There are 3 nested groupings, the coarsest first. Each group lies inside one group of the grouping before and may be the whole of it. The rows also spread widely along 11 directions, which tell nothing about the answers.
Some rows, each with its group in each grouping after it:
[ -1  16   9  12  10  -5  29  10  -5  -2 -20 -18   1  -4 -33  -2  22 -15
  17  31 -16 -17] -> j186 j830 j762
[ -7 -22 -30 -31  -6  11 -12  23 -20  -7   2  -2 -39  -8  54  36  -4 -38
   7  -5 -15 -17] -> j186 j860 j668
[  4  -7  14  15  -3   8   0   7   1 -20  19   5  -8   7  -9  29 -24  -3
  21   8   6 -37] -> j674 j116 j232
[-29 -26 -30  10 -12   5 -21  -1  20  19 -17   1 -11 -11  33 -10  -8 -29
  -8 -49  34   3] -> j159 j492 j256
[ -2 -12 -12  34 -14   5  11  -1  -3  18 -26 -13  -3 -19  15  -3  38 -44
   7   1 -13 -24] -> j263 j191 j895
[ 10  -4  -4  41  16  25  30   5   6  47   4 -45 -28  32  19  -6  36 -29
  11  24 -44   3] -> j263 j191 j416
[-10  -8  -3  13 -44  29  -7 -24 -13  38 -17  28  38  10  18   2   1 -20
   0   9   4 -17] -> j159 j447 j670
[  3 -34 -19 -17 -25   3 -29  12  -7  -9  33  36 -31   9  66 -37 -15 -17
 -15 -56   8 -12] -> j186 j571 j457
[-24 -26   7   1 -19 -13 -10  14 -15   3 -21  14  15  -6  12 -17  16 -14
  -8 -24  25 -22] -> j674 j230 j927
[ 30   2  11   5   7  18   5  11  -2 -10  42  12 -23  27   3 -15 -14   3
  16  -4 -10 -18] -> j674 j121 j235
[ 11   9  -7 -13   5  -3  17   6  -1  -4 -17   5 -14 -14  -8 -29  10 -19
   0 -11   8   7] -> j159 j147 j467
[ 14  13 -22 -59 -46   0  -1   1 -25  -8 -11  37   9 -11  23 -22 -15  -2
  -4   8  13 -10] -> j186 j905 j955
[  3  -2 -22 -34 -45  -7   0  -9  -6  -1   0  28 -29   2  37 -20 -11 -13
 -20 -17  18   9] -> j674 j230 j688
[-39 -14 -15  -4  -2   5  16   5   5  35 -22 -22   0  -4  21 -13  13 -13
  -1  -7  19   7] -> j263 j961 j345
[ 42  16 -26 -32   6 -13  -5  23   8 -35  -1   7 -49   0   8 -29 -13 -14
  -6 -30   6  24] -> j159 j185 j371
[-21  17 -34 -35 -16 -25   4   7  27  -2 -19 -42 -27   9  -5   8 -36   5
  -5  14  25  15] -> j186 j905 j685
[-11 -23   4  38  -7  23  14  -5 -10  11  -5  22 -19 -24  22  19  25 -50
  24 -12 -17 -25] -> j263 j638 j949
[ -5  10  -4 -15 -11   8   3   5 -11  -2 -39  16  36 -21 -15 -12   4   2
  14   0  32  -6] -> j674 j116 j150
[  8   2  29  -6 -32  -5  10   2 -24  17 -26  10   7  32   1   2  19  -8
  -6  30 -16   6] -> j263 j638 j564
[-13  -9 -76  -6 -43  26 -26 -23  20  38 -46  -5 -15  -8  63   3  -6 -43
 -18 -32  22  40] -> j159 j447 j215
[ 27   8  34  -3   4   4  15  21 -25 -15 -23  25 -15   9 -12   6  27 -19
  17   5 -22  15] -> j263 j638 j321
[ 16  23 -37 -20 -33  11 -20 -12  13   1 -47   1  20   1  -7  10 -22  -7
  -2  16  23  21] -> j159 j147 j756
[-15   3 -19 -25  10  20  27   4   7  31  28 -22 -11  16  17 -29 -14   6
  15  11   2  -4] -> j186 j860 j586
[-47 -21 -45  12  17  39   1  10  18  56 -25 -32   4  -9  37 -18  10 -25
  16 -25  17  11] -> j186 j905 j23
[ -2  10 -40  -7 -18  25  13  -9  -2  48 -30 -30   7   7  22  -9  16 -13
  -2  30   1   8] -> j674 j121 j290
[-32  -8 -15 -25 -26  -3  13  -3 -19  -9 -33  24  -5 -47  16  22  -3 -23
  10  -8  31 -17] -> j674 j116 j493
[-26 -21  15 -25 -16 -16   2  14 -14  16   0  -3  -7  23  21  -4  -8  -4
 -22  -5  12 -10] -> j159 j447 j426
[-14  17 -18   2  18  -1  25  10  25  12 -20 -25 -21  -7 -17 -35   5 -10
  16 -17  15  25] -> j186 j905 j23
[-20 -16   6 -10 -21   2  22   2 -26  27  -4  18 -16   1  32 -21  26 -23
 -10 -10   0  -3] -> j674 j230 j927
[ 33  -8 -32 -22  -5  20 -14   8   0   8  28  -8  10  13  29 -36 -14  -1
  -8  11   2 -38] -> j159 j147 j467
[-53 -31  19   7 -12 -24  13  12 -15   3 -31  -2   7 -33   1  24  18 -29
   5   0  20 -45] -> j263 j638 j949
[  4  -9 -19 -22   5  18   3  26 -20  23 -15  -7 -12   9  38 -25  25 -22
   0  -5 -16   8] -> j186 j905 j23
[ -1   2  29 -46 -47   6  12  -4 -47  16   0  34  -4  36  23  34 -13  -5
 -13  42 -20  -2] -> j159 j447 j426
[ 10 -10   0  -7  -9 -16   8  15  -5 -19   2 -10 -61   4  23  32   2 -35
  -1   7 -20 -10] -> j263 j638 j564
[-14 -15 -17   5  -3  28 -25  14   3  13 -26  -8  22  15  11  29  -8  -8
  12   3  13  -2] -> j674 j230 j688
[-10  23 -22 -52 -17  15  16   3  -6  23 -21 -10   1  18   7   5 -22  12
   7  36   4  26] -> j186 j905 j685
[ 30  -6 -55  15 -16  14 -19  -2  22  37 -18 -31 -34  32  53 -39  22 -40
 -32 -26 -11  35] -> j159 j447 j670
[ -3   9 -31 -54   6   4  18  22  -2   5 -21 -25 -37  -1  29  16  -8  -6
   5  10   0  28] -> j263 j191 j416
[  2   2   5 -65 -36 -13  13  13 -48   0 -13  19 -16  12  33   9   9 -15
 -11  28 -18  -2] -> j186 j860 j586
[-14  17  25 -41  -9 -26  37  11 -14  -2 -13  -4 -33  16 -11  -3  -5  10
  -9  12  13  26] -> j674 j116 j150
[ -4   5   4  10 -21  -9   0  -5  -4  -6 -33  14  13 -19 -19   8   6 -26
   6   0  14 -18] -> j159 j492 j256
[  1   2 -10  28 -37  27  13 -25  -9  27 -35  30   7 -18  15  -7  31 -41
  15  -6  -9   7] -> j263 j191 j895
[-25   9 -20 -24 -48   2  22 -32   3  16  -2  22   5 -23   9  -7 -29  -9
   0   3  33 -17] -> j159 j447 j215
[-26 -10 -25  12   3  23  12  -3   7 -15  -9  18 -26 -51   8  35  -9 -39
  34 -25  17 -20] -> j674 j230 j688

New rows. What belongs after each?
[ 25  11  22 -20  23 -25  35  42 -42 -10 -53 -25 -31   7  -8  -2  64 -26
  -9  26 -33  21] -> j674 j116 j493
[  2   3 -15  32   2  11  -4  -4  31   9   6  -6  -1   8 -13 -27 -18  -8
  12 -22  20  -3] -> j159 j185 j371
[-58 -26 -13  -8 -37 -12  22 -15   1  29  21 -11 -28  -8  37  13 -19 -18
 -11   4  25 -40] -> j674 j230 j927
[-42 -17  30  14 -20 -39  33   5 -20  17  10 -36  11   3 -12   4  15 -13
  -7  52  -8 -83] -> j186 j571 j457
[  8   4  30  19 -23 -19  28  -3  -3  22  22 -29 -25  60  -8  -6   8  -2
 -18  46 -25 -15] -> j674 j230 j688
[-10 -12 -61  14 -16  12  -9  -4  18  18 -13 -44 -30  -8  39  36  -2 -42
   0  13   1 -18] -> j674 j230 j927
[ 48  -3 -49 -24  -6   5 -34  23  18 -18   2 -21 -10  12  34 -24 -14  -2
  -6 -13   7  -6] -> j263 j191 j895
[  2 -13 -29 -18  26  30 -13  23   6  21  -8 -19   6  12  23 -20  -4  -5
   2 -12   9   9] -> j159 j147 j467
[-53  -4 -23 -36 -42 -19  14  -6 -13  30 -43 -25  -8  -5  26  32   2 -27
 -11  31  10  -1] -> j186 j860 j586
[-24 -23 -16 -17 -11   0 -16  19   1   6 -12 -29 -29  24  36  53 -24 -10
  -9   7  10   1] -> j674 j116 j232
[-23 -44  11   7   3  30 -39  26  -8  11 -15  23  22  14  33  16  -5  -9
  15 -38  19  -3] -> j263 j638 j321
[ 28  -9  18  37   1   1 -16  22   1 -22 -16  -4 -25  22  -3  30  15 -32
  13  -7 -29   1] -> j263 j191 j895
[ 33 -25   3  10 -18  28 -15  19 -46  10 -19  21  11   9  47  16  45 -41
   6  13 -45 -28] -> j263 j191 j416
[ 13 -16  -3   9  10  21 -13  12  12   5  46  -9   3  24  11  -5 -30   3
  11   1   3 -44] -> j159 j492 j256
[-17   2 -48 -26 -12  29  -9  -2   7  -2 -21   6  -2 -31  20  28 -31 -10
  22 -10  34  -1] -> j674 j121 j290
[-45  -5   9   1 -11  -1  26  -5  -4   2 -28   4   4 -35 -17  43  -7 -20
  30  19  18 -28] -> j263 j638 j564
[ -7 -15 -14  38  13  23 -16   2  31  18   3  -6   1   8   4 -21  -8 -16
  12 -40  20   0] -> j159 j492 j256
[ 17   0  -2   4  41   0  -2  44  19  -3  11 -49 -37  44  -3 -17  -2   0
   7  -7 -16  15] -> j186 j905 j23
[-15  -6   6  16 -36 -25   5 -14  12  -5   7  -2 -12   7  -4  -5 -20  -2
  -8  -3  28 -28] -> j674 j116 j493
[ 24   5   0 -12   3   7   1  16  -6 -23  13  -9 -14  10  -5  34 -22 -11
  14  25 -15 -29] -> j159 j447 j215
[ 31  31 -68 -23 -17  24  11 -22  34  -3  -6   1 -28 -29  16 -20 -22 -15
  18  -3  18  20] -> j263 j638 j949
[  9  -4 -40  11 -40   8 -12 -18  11  30 -12 -21 -12  19  37   2  -2 -33
 -19   9  -4  -3] -> j159 j447 j215
[-38 -24 -42 -16  -9  18  -6  12  -2  37 -26 -10  -7 -11  52  -9   5 -28
  -3 -24  15   8] -> j186 j905 j955
[-19 -12 -19  16 -16   6 -21  -4  19  18 -27 -16   0  13   7  17 -14 -22
  -6  -6  17   7] -> j159 j147 j467
[  8  -4  16 -17  -8  -7   5  22 -17   4 -28  -4 -29  30  15  18  19 -17
  -7  13 -20  28] -> j263 j638 j949
[ 23 -12 -17  -6   1  40 -21  18  -9   2   3  -2 -10  26  37  40  -9 -17
  17  13 -24   1] -> j263 j961 j345
[  3  -8   3 -21 -15 -13 -17  18 -14 -24 -18  12   4  -2   2  19 -12 -14
  -4  -5  12 -21] -> j159 j447 j426
[-28   4 -14 -11 -27  -5  12 -14  28  10  -1 -12 -37  10  11  16 -37  -2
   3  -7  23  22] -> j263 j191 j895
[  2   7 -53  13 -17  46  -6 -19  16  28 -22  -5   8  -6  19  12  -4 -23
  20   7   9   7] -> j674 j230 j927
[  0   5 -13   9 -15  -7  34  -5  -5  19  -2 -37 -49   6  19  19  17 -35
  -7  35 -21 -13] -> j674 j116 j150
[ 26  18 -41  12   6   1  37  -6  12  21  -4 -43 -50  -9  13 -25  29 -46
  -6  15 -26  -1] -> j159 j447 j426
[-12 -25 -21  -7 -15   3 -12  12   1  14  13 -27 -15  23  38  19 -12 -11
 -12  14   2 -30] -> j674 j230 j688
[ -5 -18  -9 -24 -41 -17   1  11 -38  21 -48  11 -23   6  52 -16  51 -41
 -39 -10  -8  20] -> j674 j230 j688
[ -5 -22  48  43 -11  -3   0   8 -18  -2  -4  38  16  10 -15 -25  29 -18
   5 -28   2 -24] -> j674 j230 j688
[-12 -20  -5  -1 -42   5 -15   1 -27  12 -26  13  -7  12  40  34  15 -38
 -10  15 -22 -13] -> j186 j830 j762
[ 29   9 -38 -56   7  25   9  18   1   4  15  -9 -12   4  33 -31 -15  13
   9   5   3   3] -> j263 j191 j895
[ 33  -3  -6  36  19  41 -27  13   8  12 -16  -2  32  21  -8  -7  12 -16
  21  -5  -9  -3] -> j159 j492 j256
[-16 -33   7  67  -5   8 -26   5  10  22 -16 -18  40  16  -2  -6  16 -13
   5 -11  16 -40] -> j674 j116 j493
[-25  10 -23 -25 -49   3  19 -21  -9  27 -44 -13  -7  -7  16  55  -7 -24
   3  57   1   0] -> j263 j638 j564
[-15 -20 -32  -9   1  36  -4   3  19  21  40 -17  -2   8  39  14 -43   8
  24   5  12 -34] -> j263 j191 j416
[ -1 -11  17  -5   6  -4  -8  30 -13 -11 -12 -13   0  19  -1  21   0  -1
   3   8   4 -13] -> j674 j116 j150
[  9  24 -14 -12  21 -10  39  12   3 -33  -2 -10 -67 -33 -15  10   5 -38
  30  -2 -15   2] -> j186 j860 j668
[-22   6 -14 -38 -10 -17  15   9   2  -5 -13   0 -17  -9   6 -26  -8   0
  -5 -11  23   7] -> j186 j830 j762
[-19  -9 -38  24 -10  34  -6 -16  29   1   2  10  13 -41  10  17 -29 -19
  43 -20  30 -35] -> j263 j191 j416
[-22   6  12   7 -33 -15  21 -12  -1  12 -19   0 -49  20   5  21  -1 -22
  -9  -1   2  32] -> j674 j121 j290
[-18  -4  29 -46 -14 -31  44  16 -33 -18  -2  19 -61 -18  16  22   6 -25
  -1   7  -6  -4] -> j263 j638 j321
[  2   9  -3   4 -45  23   6 -21 -17  10 -12  52  17 -15   7 -12   1 -24
  18   0   1 -11] -> j186 j905 j955
[-17 -16 -43   7  -9  16 -18  -2  28  10 -11   4  -6 -11  27 -27 -12 -14
   1 -51  40  11] -> j674 j230 j688
[-18  -7 -16 -16  -5  14  -1  14   1  40 -35 -31  34  16  13 -14  10   7
   0  16  14   6] -> j263 j191 j895
[-23 -31  22  19  12  35 -24  23  -6   9 -12  19  23  17  12  30  -8  -4
  31 -26   6   0] -> j263 j191 j416
[-14 -14  -3 -12 -12 -11  -5   9   2  20  -8  -5  -8  15  20 -26   0 -10
 -19 -21  19   4] -> j159 j492 j256
[ 18  21 -13 -48 -22  12  -2   5 -14   4 -19  13 -11  30  16  -1 -10  -1
   3  12  -8  42] -> j186 j860 j586
[ 12  -3  -8 -11  -1  24  14   8 -14   2   4  16  -1 -15  19  -5   6 -14
  24   2  -9 -22] -> j263 j191 j416
[-15 -15   5  -2 -18  13  21  -5 -19   7  13  36  -6 -19  19 -15   7 -19
  10 -13   8 -31] -> j674 j230 j688
[ -9  24 -30 -28 -18  24  30 -15  -2  30 -21 -17   0  -2   7  15 -10  -2
  12  42  10  11] -> j674 j116 j150
[-60 -20  38 -24 -12 -36  34  21 -37  12 -29  -3  -5 -13  -1   9  22 -10
 -11   5  20 -22] -> j674 j121 j290
[-10 -18 -74 -16  22  47  -1  11  13   7   4 -20 -31 -40  55  26 -17 -30
  27 -14  15 -19] -> j674 j116 j232
[ -3 -14 -41  -4  18  31  -6  18  -2  31 -30 -44 -25   9  39  36  14 -42
  -1  18 -22  12] -> j159 j147 j467
[ -3 -15  11  27  10 -15  -2  18  10   0  15 -21  -4  15 -13 -16  -5 -10
   0  -6   6 -38] -> j159 j185 j371
[ 12   9 -16  30  10  26   1  -8  43  17  22 -20 -11  35  -7 -31 -27  16
  16 -14  19  18] -> j674 j116 j493
[-23  13 -33 -12 -25  44  41 -31  -3  31 -14  20 -12 -42  24  24  -5 -30
  35  16   1   2] -> j263 j191 j895
[-15 -12  -2   6  -1  -3   2  17   4  13   2 -14 -16  17  12 -16   0 -13
   0 -12   1  -5] -> j186 j905 j955
[  6 -27  68   1  -8  -9   3  25 -56 -22   8  48   8   8  -5   9  20 -22
   0   4 -22 -51] -> j159 j147 j467
[-23 -25  12  23 -29   1   5  -8  -7  13   7  23  16 -11  14 -19   8 -19
   4 -17  16 -40] -> j263 j961 j345
[  6 -19   6  38   3  10 -11  10  13 -10   0   1 -36  13   9  28  -2 -32
  18 -19 -12  -2] -> j263 j638 j564
[-14 -16   4 -14 -28 -11  -6   8 -13   3  -2   3  12  10  13  -2  -6  -1
  -9   6  19 -31] -> j674 j230 j927
[ -5 -16 -13 -11 -31  -2   1  -1 -25  21 -31   6 -25  -1  43   8  26 -50
 -24   2 -14   3] -> j159 j147 j467
[ -1  -3 -18  -5  -9  18  -8  13 -22 -20 -53  10  -3 -34  13  69  14 -47
  26  13 -10  -6] -> j263 j961 j345
[ -3 -23  -2 -19 -28  17 -18  11 -32  17 -34  35  49 -10  33 -23  22  -9
   2 -14  13 -19] -> j263 j191 j416
[ 46  20   3 -42  27  -2  15  41 -22 -21 -10  -7 -52  27   3   1   9 -13
  -1  11 -32  36] -> j159 j185 j371
[ 12  13 -18 -33 -32 -30  13   3 -11 -18 -10  -3 -19 -19   5 -13   1 -13
 -12  13  14 -28] -> j674 j121 j235
[-13 -32  -5  -1  -6  16  -4  16 -28 -13 -18  28 -14 -44  35  42  16 -50
  23 -13  -4 -40] -> j263 j638 j321
[ 14  10 -51 -18 -51  -5   4 -18 -10   7 -26   1  -8 -30  32 -12  11 -32
 -14  13  12 -23] -> j674 j121 j290
[ 13  -6   4 -56 -17 -15 -17  39 -46 -10 -40   2  -2  27  29  10  18  -9
 -20  21 -19  10] -> j186 j571 j457
[-29   9   1  -1  18   6   5  22  12 -12 -28 -24 -21   4 -25  59 -26 -11
  32  13   3  17] -> j186 j905 j955
[-30   3 -19  -8 -18   5  22  -6  -2  21 -18  -3   4 -25   5  -9   2 -19
  14   8  14 -19] -> j186 j905 j23
[-41 -27   3 -11 -16 -15   1   6 -14   7 -29  22   0 -29  17 -18  11 -29
 -13 -39  32 -11] -> j159 j147 j467
[ 26  17 -29 -66 -21 -12  -7  18 -10 -34 -14   9 -16  -5  12   0 -21   5
  -5   5  19   6] -> j674 j230 j927
[-28 -19  13  16   7  10  -9  13   4  14  -8 -12  16  11  -8  28 -12  -9
  13   3  13 -23] -> j159 j492 j256
[  0   5  31  -5   7 -27  19  28 -26 -20 -32  -1 -27   0 -24  25  19 -29
   3  10 -16   1] -> j159 j185 j371
[ 33  14 -25 -12 -11  22 -27   9  14   2  -1  -1  36  26  -3 -38 -22  18
  11   4  14  -6] -> j186 j905 j23
[  9  -6 -22 -42   9  18  11  25 -38  15 -33   4   6 -26  33  -9  37 -31
   1   9 -10 -11] -> j159 j492 j256
[ -9 -43   8  12  -2   3 -23  30 -23  29 -27  -9  -4  31  46  -6  38 -36
 -26 -28 -14   4] -> j159 j447 j215
[-16  29  -2 -67 -26 -21  36  -6 -10   9 -28   0 -17   4 -11  -9 -18   7
 -17  27  21  33] -> j159 j147 j467
[-30 -21  -6  16  23  12  11  16   6  12  -8 -18 -25 -12   9  18   4 -33
  11 -14   3 -10] -> j159 j147 j756
[ 22  -3   2  -2 -11  17   7   5 -16  26  -1   5 -22  37  30 -18  19 -23
 -13  -2 -26  22] -> j159 j447 j215
[ 12 -20  -4  18  12  -2   2  21  -3   4  16 -35 -38  19  20  14  12 -35
  -9  14 -28 -32] -> j159 j147 j756
[-20   0 -31  -7 -49   3  31 -29  -8  51 -10  -3 -14  -4  39 -30  22 -27
 -19  14   7  -4] -> j674 j230 j927
[ 20   3 -35   4 -11   1   4   5  -7  -1 -24  -6 -42 -16  25  10  19 -53
  -3  -1 -18   0] -> j159 j185 j371
[ 50 -14 -29   8 -19  24 -38   7 -12  15 -17  10  24  20  37 -43  27 -28
 -19  -9 -12 -10] -> j159 j147 j467
[ 27  -2  -8  29 -27  22 -40  -3   4  11 -31   2   7  40  11  33  -1 -28
  -2   7 -15  16] -> j159 j492 j256
[-44  -3  16   2   4   8  16   6  -3   4 -17   7   0 -11 -17  29 -12  -6
  26  -6  24  -4] -> j674 j121 j235
[-31 -22  -1 -12 -31  41  12 -13 -28  48 -17  38  13  -5  46  11  10 -22
  14   4   0   0] -> j263 j638 j564
[  2  11  13  14   4  23  39   2 -36   4 -25  14   6 -33 -17  24  36 -34
  34  34 -22 -31] -> j674 j121 j290
[-18 -25  -5  -7 -31   1  11   3 -29  31 -21  -4  -7  -6  46  17  30 -39
  -9  22 -12 -28] -> j263 j638 j321
[ 12  24 -34  -3  13  16   9   3  23  11 -30 -31 -22   8  -8   8  -5 -18
   9   6  -1  38] -> j159 j447 j426
[-14 -11  15 -21   8  18 -19  34 -27 -13 -37  11  10  10   0  60  -9  -2
  20   4   5   9] -> j674 j121 j290
[ 17 -22  25  13   4   7 -21  34 -13  15 -17  -9  18  48  13 -22  28  -1
  -6  -8 -15   6] -> j263 j191 j895
[ 28  -1   9  21  31  15   9  27  -4   2   7 -10  -9  18  -7 -37  26  -6
  12 -13 -13  -2] -> j674 j121 j290
[  1 -16 -14 -22   9 -15  17  34 -16   5  -7 -48 -13  -9  24   5  25 -20
  -4  31 -15 -47] -> j263 j191 j895
[  3  10 -13 -22  15  17  13  14   3  -3   4 -27 -38  12   3  59 -27 -14
  18  35 -16   0] -> j159 j492 j256
[-25   2   5  25 -31  -1  10 -17   7  19 -10  -6  -5  11  -9  20  -8 -14
   7  14  12 -12] -> j674 j121 j235
[  3 -13  30 -11  -7 -17  -5  30 -38 -18 -24  23  -4  10   6  -6  27 -19
  -4  -9 -15  -6] -> j186 j571 j457
[-21 -21  20   6 -29  21 -12   7 -20  54  -4  -3  43  56  21 -10   5   6
  -6  26  -8 -15] -> j186 j905 j23
[  2  -7 -17 -18 -12  16  12  10 -27  20 -22   0 -11   0  34   4  29 -29
  -4  16 -15  -3] -> j674 j230 j688
[ 22 -26   9  23  -6  13 -26  15 -22  -8 -12  28  13   0  15  -6  24 -38
  -1 -19 -13 -31] -> j159 j147 j467
[ 13 -10  -1  -3 -20   8 -14   3  -5 -10   7  27 -18   6  18   1 -12 -22
  -4 -17   1  -9] -> j159 j147 j756
[ -4  29 -10 -38  -6   2  26  14 -15  16 -50 -20  -7  11 -10  12  11  -9
   7  41 -11  36] -> j186 j905 j955
[-45 -31  14   1  -3  12   5  10 -15  31  -7   1   9   7  22  11   2 -16
   0 -11  10 -15] -> j159 j447 j215
[-27  -2 -53   8 -25  27 -14 -21  18  42 -66  -7  20 -19  18   0   6 -36
  -2 -14  29  30] -> j159 j147 j467
[-27  -9 -31   2 -32  -1  20 -20  -3  20 -18   1 -29 -36  33  12   8 -53
  -6  -7   7 -21] -> j159 j447 j670
[ -1  -4  16   6  -8  -3  23   7 -11   9   7 -15  -5  10   1  14   6 -11
  12  32 -18 -36] -> j263 j191 j416
[-11 -22  26   6  17 -15  -7  41 -18 -26 -22  -1 -12  -1  -7  20  20 -20
   7 -19   3 -13] -> j674 j230 j927
[ 16  -1  -1  21  -6 -11   1   9   4   5  -9 -15 -10  15  -1 -37  20 -12
 -10 -13   5  -3] -> j674 j121 j290
[ -1  -2   0  -6 -22  22  29 -13 -25  36   4  27  19 -10  23 -52  26  -9
   2   3   7 -22] -> j674 j116 j150
[ 25  -4  17 -17 -26  14  -4  13 -48   7 -26  46  19  11  21 -28  35 -11
  -6  -6  -9   5] -> j674 j121 j290
[-24  -4   7  22   2   6  24  10 -12  21 -21 -29 -26  10   0  45  18 -37
  16  35 -34  -9] -> j186 j905 j685
[ -6  19 -12 -49  23   5  19  28 -15 -24 -42  13   9 -39 -19 -14   9  -2
  25  -5  16  10] -> j186 j830 j762
[  3  11 -10 -25  10  -5  21  23 -12  -9 -37 -24 -17 -15  -1  28  14 -18
  17  25 -10   1] -> j263 j191 j416
